The rows come from 4 hidden closed curves, with some noise, and rows from the same curve form a group. Each curve winds through 10 dimensions. The rows are also pushed far along 5 directions, which tell nothing about the answers.
Known rows, each followed by its group:
[  1  -5 -25  31 -54 -20  -9  26   4 -20  27  -4  -6   5 -13  29  12  25
  36  -7  -1] : J_798
[ 22  29  38  22 -25 -16 -28  28 -24   9   6 -19  -3 -15  42   7 -27 -18
  28  23  -3] : J_901
[  8  -1 -17  -5 -17 -32  34   3  24  -8  14 -14  23  41 -42  14  67  59
 -12 -33  17] : J_901
[ -2  -8 -26  11 -28 -17 -22  -3   2 -11   6  24   4 -14 -13   7  -7  -8
  17  23 -14] : J_13
[ -5  -9 -23  12 -22   7 -34  18  17  23  15  -1   4  18  13 -12 -27   8
  39   0 -28] : J_13
[-37 -36 -58  29   2  10   8 -15  39  -2 -61 -26  -2   3 -47 -18   0 -36
 -31  35 -25] : J_13
[-31 -17  -5  -4  43   9 -36 -26  -2  43  -4  52  29   1  -2 -57 -57  17
 -40   4 -26] : J_901
[  2   2   8  -6 -17  25  -3  14   2  22  -1 -13  -7 -34  32 -15 -43  -1
  38  -2  -4] : J_798
[  2 -11 -30  36 -30  -4  11  21  -8  -9 -13  -2 -23 -12   2  24   6 -17
  58  38  -2] : J_282
[  8  10  59 -45  55   2  11 -25 -34  12   4  22  41   1   0  -3   9  47
 -41 -18  23] : J_798
[  7   6  34  -3  13  -6 -18   3 -44   3  10   4  15 -13 -36  42  -8  -2
 -49   6   3] : J_798
[ 13 -17 -40  14 -52 -10 -10  15  27  26  31   9   3  15 -14  11  13   0
  37  -1  -9] : J_798
[ -9  -3 -17  -5   1  16   2  -2   5  -2  26  -2 -13  15  11  -3   0  13
 -21  -2   7] : J_13
[-12 -19 -32  19 -11   3   2   7   8  24 -35  -9  20   0 -13 -14 -18   7
  25  -3  -8] : J_901
[ -2  -2  15 -29   6  28   3 -17   0  24  30  -2   6 -10  44 -18 -30   9
  14  -2  -3] : J_798
[-20 -15   8  10  24  15 -23   6  -2  25  17  40   3  10   7 -28 -26  24
 -16 -30  12] : J_798
[  0   8  16 -17  18  -7  -3 -47   8  -2  13   3  18  12  46 -36  -8   8
  20 -11 -28] : J_798
[ -2   3  -5   9 -15  -5 -25   6  18 -14  22   6 -17  13  34 -14   4   2
  28   7  -5] : J_901
[ 14  24  48 -19  30  -1  -9 -10  14  -3 -29  -2   0  -9  46 -43  -8 -19
  10   8  -5] : J_13
[  3 -10 -49   8 -44 -12  22   6  16 -16  14 -32   7  18 -48  38  33  -1
 -26   1   5] : J_901
[  5  -3  16   0 -15 -24 -17  10  -8   7  44  24  26  15 -34  22  19  44
 -26 -51  20] : J_282
[ -9  -8 -38   4   5  18 -10   1  34  -4 -16 -10  -9  27   8 -28  -9 -25
   0  29 -22] : J_901
[ 12  18  55  13  21 -19  30  25 -38  25  11   5  -1  -1 -23  23  17  31
 -32 -30  28] : J_901
[ 51  14  57  25 -23  -4   3  38 -58  14  28  -4  -2 -15 -17  64  19  32
   2 -32  35] : J_282
[ 26 -12   2  24 -74   8 -44  71  -6  56  61  21  -4 -22 -26  40 -26  20
  23 -15  19] : J_901
[ -9  14  30 -31  15  20 -12  -7  19  -1 -11  -5  -3 -27  69 -49 -44  -7
  46  20 -21] : J_901
[  3  -7  25 -54  25  29 -11 -25  35  13  27  38   8   0  53 -53  -1  52
  49 -22  -7] : J_798
[-26  -2 -30  -3  24   6   2 -22  21   0 -56   4 -11 -17  35 -54 -23 -47
   4  45  -7] : J_13
[ -8   2   0  -4  22   4  16 -17 -36   1  19   6  -7   3 -11  22 -12  -4
 -30  16 -16] : J_282
[-26 -20 -13 -24  37  21 -11 -34  24  -6   6  31 -13   0  -9 -24  -5  -5
 -20  -8 -23] : J_798
[-19  -5 -37 -26  21   3  34  -5  43 -26 -25 -16  -9  31 -30 -11  37   1
  -6  -1  -9] : J_13
[ -2 -20  -4   5 -38   0 -17   8  16  17  12  -8  18 -16 -17  16   2   1
   7  28  -2] : J_282
[ 12  26  28  16 -15 -21 -34  43 -41  30 -20  -1   4 -38 -22  28 -49 -36
  -8  43 -18] : J_13
[-21 -24  -6 -17  35  31   5 -31  24  19 -19 -15  16  18  -5 -24 -10   3
   3   9 -41] : J_798
[-11 -15 -25 -21  16  24 -28 -12  42   0   5  33 -20   4  -1 -32 -14 -10
  11   4 -33] : J_798
[-21 -14 -22 -24  15   8   8 -42  34  -5  29  10  18  42  43 -47  12  44
  27 -28 -12] : J_282
[-15   5  11  12   0   0  -4   3 -34 -12  -2  -6 -19 -35 -19  27 -28 -10
 -20 -14  -9] : J_282
[ -8  23 -17   7   1 -24  14   9 -20  -4  -8  -1  -6  -1  -3   2 -22 -17
  -8  37 -20] : J_13
[-13  26  22 -14  36 -16   4  -9 -36 -15  -8  29 -16 -27   3  -3 -22 -32
 -40  14   4] : J_282
[ -6  -2  14  11  21   6   9 -12  -1  -7 -25 -11  -7  -5   2 -12   7   0
 -22   5   8] : J_282
[ 17  28  45 -18  21  -9  25   8 -17   0  49   0 -12  19 -15  19  28  28
 -65 -30  23] : J_901
[ -8 -21 -20   0  -7   2 -22 -25  17  33  16  22  25  11  11 -27 -23   2
  21   1 -30] : J_798
[ 10  16  -1  14 -13 -43  31 -17 -15 -41  26 -26   1  29 -39  47  59  10
 -49  -3   2] : J_13
[ 10 -32 -30  36 -40 -12 -24  18   1  33  20  26  30  13 -50  17  13  43
 -14 -23  18] : J_282
[-13  -7  23 -10   7   4 -16 -10  11 -21   9  -3   5   3  11  -1   6  20
  28  -9 -14] : J_282
[ 15  21  26 -28  33  -8  13 -20 -22 -19   6  28  -5  -6   4   1  18   6
 -34 -23  25] : J_901
[-28 -27   2  45  -7  -2 -15  -7  -2  -8 -23 -26   2 -10 -38  26   5 -31
 -35  45 -12] : J_798
[-20 -51 -28  50 -48   1 -15  25  11  25  -8  -6  13 -13 -48  32  12   3
  20  19  14] : J_798
[  9  26  30 -14  20  -7  -1  14 -28 -22  -7  14 -11 -16   3   6  -5   7
 -13 -12  16] : J_798
[ 28   1  36 -11  -1  19 -34  26 -28  67  14   5  39   3  11  -2 -41  39
   8 -49   9] : J_282
[-36 -14 -18 -11  15  -7  -6  -2  13  21  -7  39  17  -5  -5 -32 -26  16
  17  18 -15] : J_13
[-27  -3  16 -14  44 -11   8 -18   3  10  -3   9  22  23 -11 -19  11  -5
 -66  15  12] : J_282
[ -6  11  19 -36  11  12  -5   5  23  -6  -6  -2  -7 -18  17 -22  -6  -1
   3  14   0] : J_901
[  5 -14   4 -20  14  20  -6 -14 -29  30  49  38  17   8  -1  11 -19  44
  -3 -32  -2] : J_282
[ -5   4 -19   8 -12 -17  22   1 -17  -5  17   0   7   8 -22  20  -2  16
  -5  -4  -7] : J_13
[ 26  15  14 -10  -2 -13  23 -24 -16 -35 -10 -17  11   0  14  15  36   0
  -3 -17  25] : J_901
[-13   8  13  27  -8  -4 -34  31 -46  50  -1  -7   6 -26 -23  21 -78 -29
 -26  26 -34] : J_13
[ -9 -10 -29  -5 -25   8   1  -7  29 -25  10  -6 -11   1  12  -4   2   9
  52 -20 -18] : J_13
[ 16  -8 -36  33 -48  -7 -14  -6  21 -11 -14 -22 -10  -5   8   5   9 -53
  11  20  -6] : J_13
[ -3  16  23  -7  20  11 -12  12 -20   6  -1  13 -22 -21  19  -6 -29 -35
 -25  17  11] : J_282
[ 32  21  35 -10  16  -7  -6   8 -20   4   4   6  11  15   0   4  13  48
   6 -68  10] : J_901
[-27   9  -2   3  10  -3  -2 -15 -30  28   7   5   2 -21  29 -19 -66 -21
 -12  22 -24] : J_282
[  1 -32 -10 -18  24  31 -10 -17  49 -23 -12   9   5  32 -19 -17  50  32
  -3 -25  12] : J_901
[  6  -8  21  -2  31   5  34 -10 -45  24  15  19  18   8 -22  28  12  36
 -21 -11  18] : J_282
[-14  -2  11 -12  -1   7  -8  28  20   8  19  21 -16 -12  -3  -7 -11  11
  25  16 -10] : J_901
[ 19  21  28   0  -8 -22  -1  -3 -35  11  43  -1  15  12  -7  24  -1  28
 -28 -26  -1] : J_13
[-10 -12 -29   4 -16  24  -2  -1  25  -4  10 -22 -22   5   3  -1 -12 -17
  19  -8 -24] : J_798
[ -8  -2  -8 -18 -10   4  -1  -1  28 -23  -4 -10 -16 -11  -4   2   9  -8
  21 -12  -9] : J_13

New rows, each followed by its group:
[ 27  17  38  26 -24 -13   1  35 -70  31  13  11  -1 -44   5  46 -32   2
  29   6  14] : J_282
[ -5  22  20 -11   3 -22   3 -11  -3 -24   9  -4 -10  -7  17   3   0 -33
   5   5 -14] : J_13
[-10   2 -16 -12  -3  -6 -10   3  18 -22 -29  12 -10 -24   1 -12 -11 -27
  35  28 -20] : J_13
[ 10   7   0 -34   2  12  14 -20   7 -23  13  12 -17 -21  15  -3  12  11
   8 -16  10] : J_282
[  2 -18  -3  -7   2   6   0  -5   1  43 -12  16  29  -9 -11 -15  -4  24
 -11 -21  22] : J_13
[ -1 -23 -14  25 -24  17 -16  13  21   4 -19  -5 -10 -17   9  -8  -3  -2
  35  10   7] : J_282
[  0  -4   2   1  12  18 -13   7  28   2 -22  -8  -9  19  28 -30  -5  -2
  54 -15 -21] : J_798
[  3  -3  11 -24  15  -9  -9 -12  -9   4   5  41  24 -10 -18  -2  -5  22
  -3 -15   1] : J_13
[ 14   8  24 -16 -35  -4   2  38  22  -5  29  -8 -14 -14  -1  21  23  25
  36  -5  14] : J_901
[-22 -29 -15  25 -21   9 -19   6  12  16  21 -20  14  17 -36  20  -2  11
 -22  -1 -14] : J_282
[ 11  43  49 -58  48  -3  16 -18   5 -25   6   6 -16   1  50 -33  18   6
 -19 -13  14] : J_13
[ 17  22  11 -21 -10  12  11  18  39 -18  23 -23 -33  22  64 -26  28  15
  44 -25  18] : J_901
[ 15  47  66 -29  41   0  17   5 -30  -5  -3 -29  -6   7  52  -9  -9  20
  12 -25   2] : J_13
[ -8 -29 -16  15 -16  -1 -27 -17   7  10  -5   7  33  -1 -19   0 -11  17
  23  -2 -27] : J_798
[  2  -9  -5  -8   0   6 -13   4  11   4  16  15 -11  -1 -42  17   6  -2
 -23  -5 -17] : J_798
[-19   9  18 -13  42   3 -25 -26 -42  38 -16   5  39 -10  -2 -24 -67  -3
 -71   0 -20] : J_901
[-25  23  13   9   7 -29  26  -7  18 -54 -22 -40 -27   4  18  -7  30 -39
 -17  23   4] : J_282
[  8  -2  22   2   4 -25  16 -30 -24  18  28  -5  37  17 -31  25  20  23
 -41 -21  -6] : J_798
[ 16 -13  -2 -18 -32  15 -15  12 -17  31  33  34   9 -42 -22  27 -24  22
   8 -20  14] : J_282
[  3  -4  -7  12 -25   6  -3   8 -32   0  26  -2 -15 -21 -15  45 -16   0
  11  -4  -8] : J_282
[ -3 -29 -22  15 -22 -10  -8 -25  16  13  15  -1  32  23 -24   7  16  18
   7  -6 -20] : J_798
[ -5  -8 -43  33 -24 -11  37   4  -5  -1  15 -16 -12  22 -22  26  26  -1
 -15   7  12] : J_282
[-23   1  -3 -13  -4  -5  30  -8   9 -18  21 -18  -5   5   2   8  12  14
  10  -2  -4] : J_901
[-11  -4 -16   9  17  -2  14 -13   3   3  12  -3  -2  37  13 -11   8  -7
  -2  40 -15] : J_282
[ -7 -10  -6  19  15   5 -40   5  -5  28 -19  13  19  14 -11 -17 -30  -6
 -18  18 -21] : J_901
[ -6  -9  23 -10   9  23  -3  -8 -11  38  -4 -21  16 -17   1   5 -38  -4
   8   9 -32] : J_798
[-18 -20 -27  32   0  -9  12 -22   4 -32 -15 -41   7  36 -24  22  38 -10
 -29  11  -4] : J_901
[ 30  31  37 -23  -9  21  -7   3  -3 -10  24 -30 -17  -6  75 -13 -15   9
  28 -42  11] : J_901
[  1 -10  15  -9  50  20 -52  -2 -22  57 -12  53  36   7  -9 -39 -58  33
 -24 -37 -19] : J_901
[-24 -13 -50   0  14  14  22   3  26 -27 -29 -12 -22  15 -32  -3  27   3
 -32  35   6] : J_13
[ -4  -4 -28  -2  14   3   3 -31   5 -25 -34   4   1  -1  19 -22  -1 -30
   5  21  -6] : J_901
[-11  -9  -9 -18  -4  31 -15  -3   5  25  21  17  -4 -18  41 -26 -45  -7
  16  14   0] : J_798
[ 23   3  29 -22  11  24  -4 -18  25   4  12  -6   9  15  56 -42   1  42
  37 -57   1] : J_13
[ -7 -38 -27  -3 -14  35 -39   2  -5  34  34  44  12 -12 -10   3 -42  38
  32 -40  -9] : J_282
[  6 -20 -37   0 -49  19  -6   8  58 -16  19 -23 -14  11   9  -3  33  -1
  29   9   7] : J_282
[  7 -18 -28   0 -39  16 -30  27  30  27  10  27  -3  -8  32 -28 -20  42
  97 -50   4] : J_901
[  7  -2  17  19 -12   8 -11  43 -17  38  13  -9   7   3 -23  22 -26  20
   7  -2 -10] : J_798
[  9  -8  35  25  -6   8 -34  23 -43  31  -9   7   7 -42 -36  39 -36 -13
 -21  31  -5] : J_282
[-23 -19 -51  -2  -2  -3 -16  -8  44 -26   0  37 -11  20   2 -29  17  -4
  22   5  -3] : J_282
[ -8   9  -8  10  16  -9 -12 -12 -14  19 -20  14  -6 -20 -14 -14 -46 -53
 -32   9 -34] : J_798
[-16  22  64 -35  67   4  -4 -39 -24   8  29   5  19  19  27 -32 -27  30
 -67 -40 -14] : J_282
[-11  -9  43  19   8   7 -28 -10 -20  14  -3  -3  10 -27   7   1 -27  -8
 -15  13  -5] : J_798
[ -4  -2 -15  13 -65 -22  27  19  20 -19  38 -37  -6   8  10  32  38  14
  59  10  11] : J_901
[ 14 -42 -34  27 -86   9  -1  52  17  15  17 -31   8 -11 -85  86  35  10
  31  11  11] : J_282
[ -7 -13 -46  17 -24  -1 -19  17  34   7 -13 -22  10  34 -19  -7  -3  -8
  13  14 -27] : J_282
[-31 -26 -25   5  -6   4 -14 -17  38 -25  -1 -10   4  18  -1  -9  14  10
  35  10 -25] : J_282
[  0 -30 -66  17 -20   8  34 -10  24   5  -7 -18  11  40 -21   0  41  19
  -5 -14  21] : J_13
[ 35 -21 -34  13 -60  25 -51  24   3  38   0  28   7 -37  39  -8 -41   0
  80  -8  18] : J_13
[ -9 -32 -53  -7  19  22  -7 -12  33   5  -6  10  20  51 -38 -19  14  48
 -12 -21 -23] : J_13
[-20 -16 -23  23 -44 -25  31  12   5  -4  32 -27  13  17 -39  44  38  15
  -2  17  10] : J_901
[ -6  16  17 -28  49   4  15 -18  -8   4  -6  23  -2   4  23 -39 -12  33
  -3 -49   2] : J_901
[  1  18  24  13  -1 -19  -9  13 -28 -28 -28 -12  -6 -32 -14  25 -14 -13
   3  11 -11] : J_798
[-17 -37 -40  22 -24  17 -48  -4   3  34  -8  -1  36   6 -11  -8 -38   1
   2   3 -16] : J_901
[ -7 -19 -36  -9   0  10 -47  17  12  61   7  61  32   8   2 -44 -57  23
  28  12 -22] : J_13
[ 19  -9 -11   2  -5   7 -19 -29  12  15   2  10  13   7  21 -26  -7 -16
 -10 -15  -1] : J_13
[  7  22  27 -26   9  10  13 -14  10 -22  13 -25 -21  -9  34  -8   6 -16
 -20  10   2] : J_282
[ 12  24  18  -8  10  -1  18   0   3 -11   6 -31  -5  20  19  -6  10  -5
 -27   4   2] : J_901
[-16   4  51  -9  30   3  -1  -6 -38  22  32  28   8 -24  -7   5 -26  28
 -54 -10  15] : J_798
[-11  27  47   0  15 -14  17  21 -21 -10  14   1 -31 -22   3  17 -10 -11
   2  23 -11] : J_901
[  0   5  -1  -1  12   2  13 -11 -13   7  27   3  -2  22  22   1   0   3
   6  20 -10] : J_282
[ 15  14 -18  11 -57  -3  -6  25  -7  -3  12 -39 -14 -24   3  32 -21 -29
  10   7  -5] : J_901
[-11  22  -7   5  -7 -21  -5   6 -11   2 -26 -21   2 -21  -1  -7 -36 -25
 -14  31 -25] : J_901
